The rows are grouped in 4 ways, from coarse to fine. Each group lies inside one group of the grouping before and may be the whole of it. The rows also spread widely along 13 directions, which tell nothing about the answers.
In the rows, zero is written as 128.
Some rows, each with its group in each grouping after it:
[121 121  94 125  95 112  76 170 164  92 115 119  47 126  91  96 142  85
 170 138 138 149 147 104  86 122 161 140 140 137  88] : seri k_229 k_809 k_671
[104 193  76 107 137 127  86 121 146 136  88 110  77 153 155 118 106 113
 140 151  82 120 152 151 123 101 118 145 162 107 125] : vus k_746 k_606 k_455
[116 111 148 124 111 130 119 109 118  96 140 148  45 147  88  70 149 148
 140  97  64 147 189  87 110 155 103 110 186 100 133] : sezu k_243 k_203 k_178
[129  42 152 156 106 136 135 122 101 107  88 107 112 180 136  81 124 115
 142 152  57 155 148 122 123 171 129 105 155 109 137] : vus k_37 k_707 k_862
[139 104 201 127  78 173 123 126 116 114 161 169  71 111  66 133 171 126
 134 110 147 148  99 119  96 170 166 112 137 142 151] : sezu k_243 k_203 k_336
[186 121  68  98 108 114 118 129 109 131  68 110 137 159 133 130 114 107
 151 172 149 128 160 168 139  82  93 162 134 111  76] : vus k_37 k_548 k_815
[ 92 138 145 155 137  96 129 132 121 124 170 156 136 137 113 162  75 152
 150 150  80 154 103 116 131 121 132 112 142  89 145] : sezu k_225 k_371 k_309
[109 184 134 167 134  78 136 140  94 162 153 145 158 185 174 126 112 170
  63  94 121 104 130 130 112 107 112 114  93  59  76] : seri k_919 k_932 k_31
[ 90 157 133 114 121  86 142 109 146 139 155 142 138  98  94 128 149 162
 163  92 126 108 135  78 126 112 153 157 140 107 125] : seri k_919 k_932 k_717
[146 121 108  81 121 167 144  78 122 131  60  97  75 139 135  78 171 126
 122 106 138  93 193 123 122 142 120 146 136 118 127] : seri k_919 k_940 k_964
[161 127  92 101  93  89 163 151 124 139  56  84  91 130 153 113 160 101
 162 141  96 145 185 124 134 130 137 229 111 172  97] : vus k_387 k_880 k_768
[200 137  90 102 123 153 136 112 108 137  71 143 102 108 127 131 108 129
 147 186 104 139 166 162 127 116 108 182 153 135 139] : vus k_78 k_66 k_687
[138 137 138 145  74 111  75 144 125 126 158 208  86 142  83 106 104 156
 163 170  67 153 140 100  78 117 153 121 180  57 104] : sezu k_225 k_371 k_745
[130 114 103 105 150 147 103 146 143 107 130 134  97 125 132 120  97  97
 127 169 199 135  88 155 152  84 117  61 124 119 144] : sezu k_243 k_461 k_41
[140 155 100  99 131 137  78 115 140 135 104 160  93 149 154  59 131 142
 117 132  94 101 166 126 122  90  90  90 177  79 125] : vus k_37 k_151 k_435
[111 128 150  84 140  94 198 108 110 159 125 119 117 131 161 109 145 153
 123 103 122 120 145 111 186 122 104 141 123 112 154] : sezu k_243 k_83 k_785
[167 145 142 185 126 123 186 151 106 102 152 156 112 124 124 143 107 152
  79 114 137 149 142 138 109 119 124 143  81 144  96] : vus k_746 k_606 k_816
[126 128 122 123 174 116 132 146 101 136 101  78 140 154 187  98 139 112
  92  89 115 124 137 145 160 136  78 103  97 153 149] : sezu k_243 k_461 k_784
[ 93 175 100  99 130 115 102 130 137 148  99 109  94 142 142 159 104 105
 166 162  84 137 117 159 133 114 131 169 160 125 140] : vus k_37 k_707 k_875
[101 179 139 138 119 146 140 126 122 130 130 114  72 151 126 160 136 121
  96  97 161 121 117 148  92 144 164 144  92 122 100] : seri k_919 k_432 k_684
[122 197 138 143 113 100 102 150 106 113 183 144 100 181 113 156 140 142
  76  73 153 134 120 156 109 102  86 109 122  91  62] : vus k_78 k_609 k_663
[ 84  82 105 122 140 122 151 120 166  84 109  70  90 105  96 123 133  90
 184 125 155 137 129  98 134 138 170 133 117 159 137] : seri k_919 k_432 k_529
[141 168 156 147 119 106 111 171  91 148 139 147 104 147 147 116 153 142
  84  88  93 140 136 136  98 150 100 141 113 132 114] : seri k_229 k_809 k_896
[ 76 115 164 174 141  40 141 205 137 119 183 123 151 134 164 124 132 123
 121 105 112 158  68 104 158 120 131  97  87 156 137] : vus k_387 k_903 k_470
[148 188  76  56 113 103  78  97 124 187  84 115 192 130 127 168 138 126
 189 151 130  96 117 164 158  77 110 186 169  97 120] : vus k_78 k_350 k_445
[ 87 126 189 134 173 138 132 117  75 115 160  91 126 162 127 152 143 133
  96  64 105 146 104 156 161 175  59  83 136 145 183] : sezu k_243 k_83 k_785
[148 116 145 128  90 144 129  83 116 112 145 188  97 124  60 103 122 173
 150 129  97 129 175  92  98 130 132 124 181  70 120] : sezu k_243 k_203 k_178
[100 136  89  92 130  76 174 113 134 140  81  81  87 153 154 103 128 128
 153 118  98 122 191 101 154 117 114 179 134 102 107] : seri k_229 k_809 k_896
[ 75 230 113  98  98 106 100 132 153 175 106 107  65 162 160 129 154 121
 117  88 116  99 141 126  88 121 173 174 116  94  87] : seri k_229 k_809 k_896
[120 123 164 137 134 147  63 153 129  97 183 180 110 136 110 117 127 134
 102 137 161 134  68 146 132 104  94  26 157 101 157] : vus k_387 k_880 k_768
[175  77 108 142 124 136 125 162 133 114 101 126 140 114 141 100 120 100
 118 157 193 126 113 131 120 113 148 100  80 143 115] : seri k_229 k_809 k_671
[136 113 139 185 152  80 128 155  90 106 150 106 192 147 131 105 131 147
 107  62  86 140 163 104 120 142  84 119  96 145 101] : sezu k_243 k_83 k_785
[ 99 172 173 125 154 160 200  89 130 143 143 127 121 105 149 162 129 156
  83  81 139 104 106 139 136 136 152 134  90 148 171] : vus k_37 k_707 k_862
[135  87 138 102 115  97 111 144 140 137 137 183 115  89 115  53 155 151
 170 155 110 128 127  72 141 115 128 105 176 106 163] : seri k_919 k_932 k_31
[109 116 124 135 135 157 118  73 120  84 126 116  89 152  77 108 111 143
 142 104  87 129 184 108 109 144 101 102 175  91 130] : sezu k_243 k_203 k_336
[109 147 139 172 135 139 119 146 156 111 131  99 148 107 136 128 142 110
 109  73 128 119 111 116  83 141 187 128  68 188 121] : vus k_37 k_707 k_862
[156  45 171 162 146 158 188 104  82 118 100 118 150 123 142  87 120 146
 113 125  75 144 156 110 134 186 122 112 113 149 181] : sezu k_243 k_83 k_785
[110 144 117 151 149 169  57 150 135 103 116 126  61 140 138  84 124 105
 102 123 106 130 125 139  75 150 131  76 137 134 142] : seri k_919 k_432 k_529
[ 93 142 132 122 149 102 100 139 104 111 148  90 125 154 103 162 149 115
 134  88 144 139 111 148 145 133  73 120 137 136 125] : seri k_919 k_940 k_964
[ 98 121 141 107 109 162 164  89 139 149  85 103  69 141 150 112 128 113
 131 137 112 116 135 118 121 156 189 135 120 114 153] : sezu k_243 k_203 k_336
[ 97 139 132  93  87  90 203 111 152 177 107 129 103 111 145 124 148 140
 157 135 151 106 124  87 137 118 215 188  98  99 118] : seri k_919 k_432 k_529
[169 161 135 111  68  97  94 152 124 159 149 180 158 123 110 131 166 141
 133 121 166 114 101 130 112  89 146 143 123 100  81] : vus k_78 k_609 k_663
[113 144 115  94 133  81 190 117 104  90 132  81  45 176 114 143 148 125
 124  84 125 157 186 140 174 118  47 163 148 120  90] : vus k_78 k_609 k_663

New rows. What belongs after each?
[167 113 146 127  68  95 129 101  86 141 133 163 177 156  69 152 142 163
 176 128 101 133 151 127 125 118 109 174 173  73  85] : vus k_37 k_151 k_435
[191 156  73  95 115 158  81 101 130 135  72 158 114 115 115  97 119 136
 155 161  99 108 187 142 100  93 107 160 177 108 115] : vus k_37 k_151 k_435
[121 167 106  93 144 157 104  91 163 129 126 133 160 117 139 134 123 139
 108 122 214  70  98 145 146  62 135  77 115  92 134] : vus k_387 k_880 k_768
[128 119 181 146 103 129 185  76  94 136 127 117 163 115  85 160 153 163
 155  81  60 136 146 106 116 186 148 193 140 142 151] : vus k_78 k_609 k_663
[166  80 148 162 116 130 133 139  98  89 148 139 134 155 107 117 131 128
 100 121 154 147 122 140 125 128  99  80 118 116 102] : vus k_78 k_609 k_663
[109  73 135 127 116 107 123 127 157  94 147 157  97 126 107  55 135 140
 163 142 104 137 133  77 152 107 128  69 180  90 149] : vus k_746 k_606 k_816
[144 105 122 157 144 162 151 149 139 129  82 100 138 115 185 125 102  90
  99 157 144 128  96 154 113 135 182 119  57 181 147] : vus k_37 k_707 k_862
[126 143 117 144 110 152 142  90 166 128 132 155 144 124 135 118  97 148
 102 137 183  84 110 114 100  84 200  88  94  69  99] : vus k_78 k_609 k_663
[150 155 124 130 121 106 147 118 101 117 159 152 138 157 105 156 114 159
 110 120 154 130 134 149 141  89  83 124 137  79  84] : vus k_78 k_350 k_445
[122 133 169 130  95  81  86 165 111 105 198 152 126 133  58 129 182 138
 150  64 146 151 119 104 120 124 104 116 145 126  95] : sezu k_243 k_83 k_785
[121 149  94 121 106  99   6 152 143  80 159 139 106 125  26 127 143 111
 207 111 103 153 149 107  91 109 102 130 200 126  93] : sezu k_243 k_203 k_178
[104 161 154 178 132 138 133 127 125  85 172 129 113 148  98 174 108 141
  91  95 147 138 110 144  99 125 132 109 103 124 105] : vus k_387 k_880 k_768
[ 51 144 143 137 109 102 129 130 137 143 117  88  61 192 162 111 130 105
 124 109  74 136 129 109 113 159 174 120 124  96 116] : sezu k_243 k_203 k_178
[169 119  85  49 114 110 100 126 136 138 102 164  88 144 145  74 133 129
 148 189 165 116 141 143 181  53  73  90 188  60 124] : vus k_78 k_66 k_687
[110 144 173 169  74 107 118 150 122 161 138 155 125 167 151 108 146 139
 110 124  85 128 101 116  94 145 188 122 115  91 106] : vus k_746 k_606 k_455
[ 83 141 191 124 122 123 128 129 143 147 169 153 125  82 110 112 187 151
 134  71 121 113  86  80 114 157 176 119 124 150 179] : seri k_919 k_932 k_717
[ 85 151 126 127 166  98 209 106 143 137 147 120 141 106 148 146 107 160
 116 104 166 104 116 103 156 102 149 134  84 113 139] : seri k_919 k_432 k_684
[113 128 105 112 144 135  93 150 154 116 125 127  84 131 151  98 110  98
 123 153 159 126 105 132 137  99 130  67 123 120 142] : sezu k_243 k_203 k_336
[112 121 156 136 132 162 112 148 166 107 167 154 110  86 112 116 133 112
 111 112 208 121  63 116 110 113 188  56  89 148 153] : sezu k_243 k_461 k_41
[105 170 109 154 171 142 113 140 135 111 139 119 119 110 128 157  78 118
 118 126 127 139 108 146 108 118 136 118 105 153 144] : sezu k_243 k_461 k_41
[104 126 174  90 102 110 132 109 115 136 132  98 142 123  85 152 201 126
 178  65 103 132 121 119 149 158 123 176 157 161 151] : vus k_37 k_707 k_862
[142  83 121  94  90 112 109 143 135 126 105 152  88 136 124 105 125 112
 177 208 129 150 110 130 155 102 131 119 171  96 139] : vus k_387 k_880 k_768
[ 59 150 167 123 106 107 116 135 166 137 170 139  94 116 112 106 157 130
 143  85 125 122  96  76 115 132 198 106 126 116 142] : sezu k_243 k_461 k_784
[ 81 163 112 143 112  39 106 150 127 142 141 120 125 175 141 116 121 140
 161 123  37 147 143 100 130 117 120 154 164  84  90] : vus k_78 k_350 k_445
[151 178 123  87  97 150 121 111 128 161 104 143  94 135 137 138 148 127
 121 139 147 110 121 157 119 110 150 154 135 106 117] : vus k_78 k_350 k_445
[195 155 139 192 113 145 138 145 107 116 160 203 137 117 119 123  99 172
  71 132 128 133 137 133  70 113 141 120  96 111  86] : vus k_78 k_350 k_445
[123 171 123 100 104 110 197 123 150 117 127 125  22 116 123 114 159 136
 124  94 121 137 178 102 122 123 153 189 120 143  97] : vus k_78 k_350 k_445
[136  86 172 142 104 150  98 169 152  89 172 177  90  93  88 110 144 110
 137 141 166 155  70 119 108 124 164  71 130 158 150] : vus k_37 k_707 k_862
[118  71 170 136 118 121  89 151 105  77 177 142  91 171  80  96 149 118
 124 105 150 158 111 123 142 133  80  36 163  96 125] : sezu k_243 k_461 k_784
[119 189 127 166 136 101 104 136 125 126 167 127 214 122 105 188 115 147
 121  77 142 115 102 141 103  98 133 145  93 138  92] : vus k_37 k_707 k_862
[109 152 150 154 107 104  95 147 109 147 126 123 123 158 138  88 175 141
 112  68  74 120 148 104  81 163 142 138 123 118 104] : seri k_919 k_432 k_529
[111 165  53  97 147 137  94  94 170 108 108 126 104  99  88 137  90 126
 173 159 167 102 147 124 116  71 136 137 153 100 114] : seri k_919 k_940 k_964
[116 113 139 143 113 113 135 120  88 138 108 138  96 137 100 149 103 138
 176 177  39 168 140 129 116 171 123 181 175 113 150] : seri k_919 k_940 k_964
[163  97 151 161 130 152 117  81  73  96 130 101 209 154  69 158 145 147
 131  77 111 128 145 149 121 159  77 121 147 125 120] : vus k_78 k_350 k_445
[ 87 149 126 150 177 109  64 157 123 101 171 136 122 138 122 115 116 135
 110 105 115 135 103 129 127 116  70  61 148 120 145] : seri k_919 k_940 k_964
[165 151 100 125 134  44 169 165 106 120 147 146 148 129 130 143 117 158
 125 125 146 143 157 134 169  64  58 168 113 122  82] : vus k_387 k_903 k_470
[147 129 143 151  95  79 177 188 137 121 153 133 101 111 132 124 156 122
 119  94 151 151 135  93 107 124 180 165  48 168  80] : sezu k_225 k_371 k_745
[120 134 134 110 102  94 150 123 106 167 114 112 156 139 127 172 120 122
 166 147 136 134 105 140 148 123 156 176 115 113 119] : sezu k_243 k_83 k_785
[145 123 138 157  81 108  57 152 117 128 144 166 180 141  91 146 123 133
 161 159 116 139  92 135 101 113 143 123 152  98 105] : vus k_387 k_880 k_768
[127 121  80 127 141  85 115 136 140 119 106 117 120 168 172  47 114 138
 122 122  90 114 192  90 135  90 102  90 128  73  93] : sezu k_225 k_371 k_745
[138 142 154 151 108  77 137 145  62 152 125 113 171 183 135 165 138 142
 125 103  65 152 137 158 133 148  83 179 131 123  98] : vus k_37 k_707 k_862
[131 102 151 197 132 173 108 113 121  91 146 129 178 115  79 143 121 136
 115  96 159 117 104 120  68 157 175  91  92 133 120] : seri k_919 k_432 k_684
[119 143 116 116 112 138  29 137 154 103 148 144 115 125  81  95 153 114
 152 102 146 115 122 111  98 106 129  75 160 111 116] : sezu k_243 k_203 k_336
